There are 3 ways to turn a row about zero (a turn may also mirror it). The second row of each pair is the first, turned, with some noise. The first 27 pairs use one turn. New pairs use 2 turns, one after the other, and a turn may come again.
(in the rows, 100 means zero)
Known pairs, each followed by its turns in order:
[80,124,119,128,98,72,75,102]
[81,79,102,103,73,123,132,103] => bimif

[64,98,81,117,86,86,134,106]
[110,139,87,113,79,124,104,119] => nutuv

[97,80,92,115,67,83,134,78]
[93,122,73,113,96,54,87,97] => tus

[92,131,79,85,94,114,123,64]
[125,92,108,87,68,80,73,70] => tus

[84,102,132,77,135,65,74,128]
[105,106,141,104,126,52,86,122] => nutuv

[94,91,93,100,85,123,89,66]
[105,65,90,86,126,90,95,84] => bimif

[85,84,130,76,86,72,119,82]
[59,102,101,93,80,73,75,120] => tus

[109,122,103,123,110,63,129,129]
[144,121,126,111,105,114,75,100] => nutuv

[122,131,137,71,128,132,87,82]
[70,90,83,106,90,128,44,87] => bimif

[64,106,115,74,114,65,67,122]
[100,74,123,120,58,111,98,147] => bimif

[85,62,73,97,74,99,113,132]
[137,114,128,94,103,61,117,112] => bimif

[118,131,104,65,82,129,118,117]
[130,120,80,78,74,93,62,82] => bimif

[132,135,132,88,87,81,63,120]
[93,59,135,91,127,103,62,110] => nutuv

[115,92,71,64,132,112,82,82]
[87,89,80,106,142,81,128,80] => nutuv

[123,82,87,120,106,70,110,104]
[131,95,111,127,98,113,114,90] => nutuv

[117,63,96,98,80,133,91,127]
[105,102,94,143,138,114,86,103] => tus

[64,124,65,125,64,68,132,99]
[120,144,116,108,73,44,119,89] => tus

[118,89,112,91,76,75,101,115]
[95,96,136,116,91,115,98,105] => nutuv

[130,111,80,97,116,92,104,95]
[91,122,72,122,107,96,100,98] => bimif

[102,86,124,87,73,90,122,68]
[71,96,79,97,78,83,69,108] => tus

[102,129,86,92,90,99,68,117]
[132,105,120,112,86,123,109,116] => tus

[125,109,82,94,74,78,77,101]
[95,97,67,95,82,74,120,109] => bimif

[118,107,111,134,113,117,109,104]
[103,82,76,104,104,100,132,90] => tus

[116,134,101,100,65,113,95,125]
[75,94,102,96,98,123,52,97] => nutuv

[91,108,105,90,68,79,93,89]
[89,90,110,98,100,117,100,140] => nutuv

[131,107,85,115,77,79,118,126]
[135,101,89,115,119,65,115,127] => tus

[106,86,111,123,93,83,85,64]
[67,80,91,84,125,102,121,102] => bimif

New pairs. What belongs after each?
[108,70,101,96,125,98,84,108]
[86,95,123,113,88,119,127,105] => bimif bimif

[72,107,95,76,76,79,114,135]
[75,92,136,110,101,130,77,85] => bimif nutuv

[120,134,75,95,86,125,68,125]
[70,130,98,83,101,86,90,53] => tus bimif

[87,130,70,79,62,127,122,122]
[83,98,43,99,88,108,120,133] => tus tus

[116,103,86,109,128,100,70,77]
[71,100,87,94,120,109,105,75] => tus nutuv

[77,86,101,133,119,71,92,98]
[123,94,79,108,117,84,117,132] => nutuv tus

[95,106,127,67,71,97,95,133]
[62,95,128,107,81,121,126,103] => nutuv tus

[99,67,63,89,113,71,72,109]
[91,138,123,115,93,108,148,111] => bimif bimif

[102,131,64,135,115,67,110,118]
[123,126,74,100,83,149,83,75] => bimif nutuv

[135,132,123,64,75,99,68,71]
[106,155,137,111,107,114,60,108] => bimif tus

[131,118,102,100,137,138,100,94]
[87,82,89,107,95,92,145,67] => tus nutuv

[83,80,85,115,109,98,105,119]
[97,84,102,72,90,96,109,85] => tus tus

[86,114,96,68,76,126,121,128]
[79,102,72,83,77,73,86,102] => bimif bimif

[114,96,83,91,94,74,117,119]
[90,104,114,101,96,128,105,64] => nutuv bimif

[121,105,125,71,120,97,128,130]
[124,96,119,120,67,134,120,110] => bimif tus

[104,137,79,71,78,64,110,68]
[70,73,135,125,113,124,83,121] => tus nutuv

[111,124,65,101,77,73,75,101]
[90,86,124,102,113,128,65,80] => tus nutuv

[137,114,75,90,82,76,86,92]
[134,111,79,109,99,90,125,121] => bimif bimif

[122,117,71,72,100,133,78,74]
[93,123,111,68,121,104,76,63] => nutuv tus

[87,121,90,91,88,100,81,99]
[109,93,115,131,89,88,102,99] => nutuv bimif

[134,104,123,95,84,127,75,117]
[100,116,122,107,119,74,115,59] => tus bimif

[69,99,73,64,77,92,118,83]
[104,59,114,87,112,92,79,141] => tus nutuv

[68,67,112,131,103,126,113,85]
[96,130,101,81,71,88,99,59] => tus tus

[119,64,97,98,85,71,118,106]
[101,77,137,78,98,80,121,116] => bimif tus

[104,119,129,134,82,97,98,99]
[107,95,104,127,101,129,76,125] => nutuv tus

[74,109,94,97,123,75,102,92]
[116,102,115,114,118,103,80,79] => nutuv nutuv

[128,104,111,115,115,91,107,105]
[101,102,119,97,76,93,113,80] => bimif tus

[131,90,112,126,101,102,127,122]
[102,82,110,86,50,93,109,91] => bimif tus

[106,82,113,120,122,95,88,117]
[95,90,115,84,115,85,100,72] => tus tus

[133,82,81,63,90,66,104,64]
[106,134,104,149,134,80,81,105] => bimif nutuv

[67,124,137,85,135,129,115,93]
[110,96,63,108,76,102,70,144] => nutuv bimif

[80,105,67,97,104,110,117,121]
[111,89,76,118,92,118,118,79] => nutuv bimif

[73,117,83,68,64,70,130,135]
[119,92,119,116,57,133,98,57] => nutuv bimif

[63,122,118,89,76,71,113,101]
[50,111,121,98,96,112,90,68] => bimif nutuv

[88,133,101,84,68,97,103,132]
[83,101,88,92,99,64,62,111] => nutuv nutuv

[87,108,133,84,66,126,107,74]
[89,148,84,136,83,102,107,101] => tus tus

[118,129,113,75,72,71,87,120]
[83,102,140,118,69,104,70,93] => tus nutuv

[68,130,132,118,77,114,63,94]
[112,87,117,110,65,52,98,133] => nutuv bimif

[87,105,125,128,125,99,68,105]
[141,106,107,82,118,117,79,85] => tus bimif

[120,82,70,117,133,122,89,126]
[108,66,87,65,119,113,95,71] => tus tus

